Each cloud of rows lies close to a flat space through zero, with a little noise off it, and is much wider in some directions of that space than in others. After each cloud: how many dimensions does that space have?

[[  6  -6   3  27 -23 -16 -26   6  18  -4  20  -3  17]
 [ -5  -1   6 -24  34  15  36 -18 -15  17 -21  -1 -20]
 [ -8  -8  15 -11  19  10  21 -16  -7   4 -25 -15 -11]
 [  1  -8   9   5   4  -2  -2  -7   6   6  -3  -8   1]
 [ -2 -12  15  38 -45 -14 -40  12  26 -26  10 -22  23]
 [ -4  -1   5   3  -4   3   2   0   0  -3  -9 -10   0]
 [-26   7   5 -37  27  27  42 -10 -26 -14 -52 -25 -34]
 [ -8 -25  39 -10  43   8  44 -40  -3  18 -42 -33 -20]
 [ 29 -10   1  25 -11 -28 -26   0  22  26  42  19  26]
 [ 11   4  -6  20 -17 -11 -27  11  12   0  26  11  17]
 [ -3  -5   9  -6  10   3  15  -8  -3   4 -12 -11  -6]
 [  1  -5  10   9  -8  -4  -4  -2   9  -6  -2 -10   2]
 [ 11 -24  23  30 -15 -19 -21 -10  24   6  15 -13  17]
 [ -9 -27  38   4  16   6  22 -31   4   1 -37 -41  -8]
 [  8   3 -10  -3   5  -4   0   4  -4   8  14  18  -1]
 [ -1   5  -9  10 -22  -5 -19  14   5 -12   9   4  10]
 [-13  18 -14 -36  30  24  34  -4 -29   3 -26   7 -29]
 [  5 -27  29  18   2  -9   0 -20  18   9  -8 -20   6]
 [  4  -1   4 -10  21   2  18 -15  -7  16  -9  -3  -8]]
 => 3

[[  9  19 -20  -8   6 -17  16  13  13   0  -8   9 -23]
 [ 18  -5  -3  10  24 -36  14   7 -12  15 -17 -21   9]
 [  9   2  -6  -2   3 -23  16   6   4   6  -8  -8 -10]
 [ -5  20 -17  -8   5  12 -10   2 -13  -8 -12  35   9]
 [ -6 -18  18   2  -2  -3  -1  -5  -8   4   1 -10   8]
 [  9   6  -6  -2   7 -29  14  -3  -3   6 -19  -5  -3]
 [ 15   6 -18  -4  -3 -30  23   5   4   3 -12 -10  -6]
 [-18  -1   4 -10 -28  29  -6  -3  11 -12  18  16  -9]
 [-16   1   2 -15 -24  24  -5  -5  13 -13  16  17 -13]
 [ -4   2   4  -2   5   9 -10  -3  -3  -2   3   9   2]
 [ 29  12 -24   0  21 -36  18   7  -2   7 -17 -12   2]
 [-16  18   7  -4  14  14  -8   8  15  -1   0  29 -32]
 [  3   0  -5  -3   1  -7   7   8  -1   0  -1   1  -2]
 [ 12 -14   5   5  -6 -23   9 -15  -4   7  -9 -29  11]
 [  6   3   3   8  20  -8  -3   1  -4   8  -9  -3   1]
 [ 10  -6 -12 -13 -12 -12  14   7   1  -4   9  -9   4]
 [-26 -16  23  15 -42  41 -21 -25  -2  -7  10  -2  16]
 [ -2 -16   0  -8 -35  12   4  -5   7 -10  21 -14   7]
 [ -7  11  -2  -6  12  10  -4  13  10  -3   7  19 -19]]
 => 7

[[  4 -17  -3  15 -15  -8   5   9   4  15   2  -6  -8]
 [ -1  10  10   6   3   2  -2  -4   9   1  -3   1   4]
 [-12   1  -5 -12  -1   8  -4 -14  -1   4 -10   8   6]
 [-15  -3  -5  14  19 -15  16  -7  37 -10  -9 -22   5]
 [  7  -2  11   7   1   3  -7  20  -3  -3  -2   1  -2]
 [ -3  24 -10  -3  24 -13  -4 -12  32  11  -8  18  -8]
 [ -4   8 -11 -15  29   6 -17 -13  28  -8 -11  -8   3]
 [ 26 -14  -5  19 -20 -15   2  26 -18  16  24  14 -23]
 [  2  51   7   9  19 -22  10 -35  18   9   7  19  -2]
 [ 20  -9   6  17  -9  -2  -2  31  -9   3  13  -5 -11]
 [  6   4  -3 -14  11  11 -25   1   3   5  -1   8  -4]
 [-17 -15  -9 -18 -19  18 -10 -19  -6  15 -16   0  11]
 [ -4  16   8  10  38 -13  18   5  25 -38   3 -24   4]
 [  2 -26  -6   4 -11   2  -1  22 -12   2   2  -3  -7]
 [ 30  16   6   5  18  -9  -2  -1  -4 -17  29 -18  -8]
 [  3   4  -9 -21  11   7 -16  -3  -4  -2   0  14  -1]
 [ -7 -22 -10  -7 -14   6   1  -1  -8   8  -5  -7   2]
 [ -5 -15 -10  -4   4  -3   6   8   4  -5  -2 -10  -3]
 [  7  -3   2   7 -16   0  -4 -13  -5  14  11 -10  -1]]
 => 7

[[-15  -3   5  21 -29 -10 -10  -5   7  14  -3   0 -10]
 [ -2  -7   2 -39   8   7  -4   1 -12 -17  12  -8  14]
 [-15  21  43  42 -24  44  -9  40  19  26   4 -32  19]
 [ 23  28   9  11   7  32 -22  -5   3  17 -11  -6  13]
 [-15  10  -3 -12 -13   8 -18 -13   6  -8  16   6  -4]
 [ 11  15  33  31 -34  19 -42  -1   1  39 -17 -18 -17]
 [ -1  -3 -19 -18  27 -10  16   2   1  -5 -15  -2  30]
 [  3  -9  20  -8  -8  14  -9  15  -9   3   3 -22  20]
 [ 22   2 -26   8  15 -24  31  -7  -4 -10  -6  25  -7]
 [-25  -3  24  -3 -10  12   6  21  -2   4   8 -18   7]
 [ 28  11  15  13 -33   7 -45 -30 -12  20  -2   8 -34]
 [ -3  -1  12  -8 -36 -12  -7  11  -5  -4  11  -3 -28]
 [-16 -15  28 -12 -16 -11  14  40 -12  14 -17 -35   5]
 [ -8 -20  19 -13 -15  -2  -3  -6 -18  -7  19   0 -22]
 [-20  -1   3 -12 -17  -2 -26  -7   5   8  -3  -8  -6]
 [-11   5   1 -13  20  12  12   0  -3   2  -4  -5  28]
 [  8 -14 -22 -15   9 -29  16 -10  -8 -16   0  17 -12]
 [  1   2   4 -16  13   7  -9 -11  -9   5  -7  -3  -5]
 [ -3 -13   6 -16 -14 -17  30  18 -19  -3  -3 -10  32]]
 => 9

[[-10 -10   2  -6 -17   1  -6  13   5  27  -3  12   7]
 [  9   1  -9  -6 -17  -8  -2  -2   5   0   0 -13  -1]
 [  1  10  -8   5  -7   2   9   4   3   1   7   1   5]
 [-15 -10   6  -3   6   6   0  -4 -11  12   5   4  -6]
 [ 22  15  -9  18 -37   1  17  13  12   8   1   9  14]
 [  7   8  -4  11 -14   3   5   1   1   2   4   1   2]
 [ 21  20 -12  11 -29   1   6  -9   2 -10   2  -2  -5]
 [ 18  15  -1  11 -29   3  -5 -11   5  -9  -4 -19   4]
 [  0   7  -1   8  -7   7  -4  -7  -4  10  -5  12  -2]
 [  6   1   8  13 -13   5 -10 -10  -3  -1  -2 -16   3]
 [ -6   3  13  -7  12   7  -4 -13  -3 -23  -1 -13  -6]
 [-10  -6   3  -9  23  -3   6   9   2 -10   5  -1   2]
 [ -3 -22   5   6  14  -4  -4  13 -10  19  -6  41  -9]
 [  0 -12   1   1  -4   1 -12 -13 -16  22 -12  27 -18]
 [ 30  18  -2  25 -19   3  -5 -27  -6 -11 -12 -12  -5]
 [  9   9   5   9 -19   5 -15  -5   7   9 -16   3   9]
 [  9   0   5   1 -11   1  -2  -1   7   6 -13   1   8]
 [ 17   2   3  13   2  -1  -1  -4  -2 -10  -8   5  -3]
 [  3   5   7   6  19   3   2   0   1 -21  -1  -3   2]]
 => 9
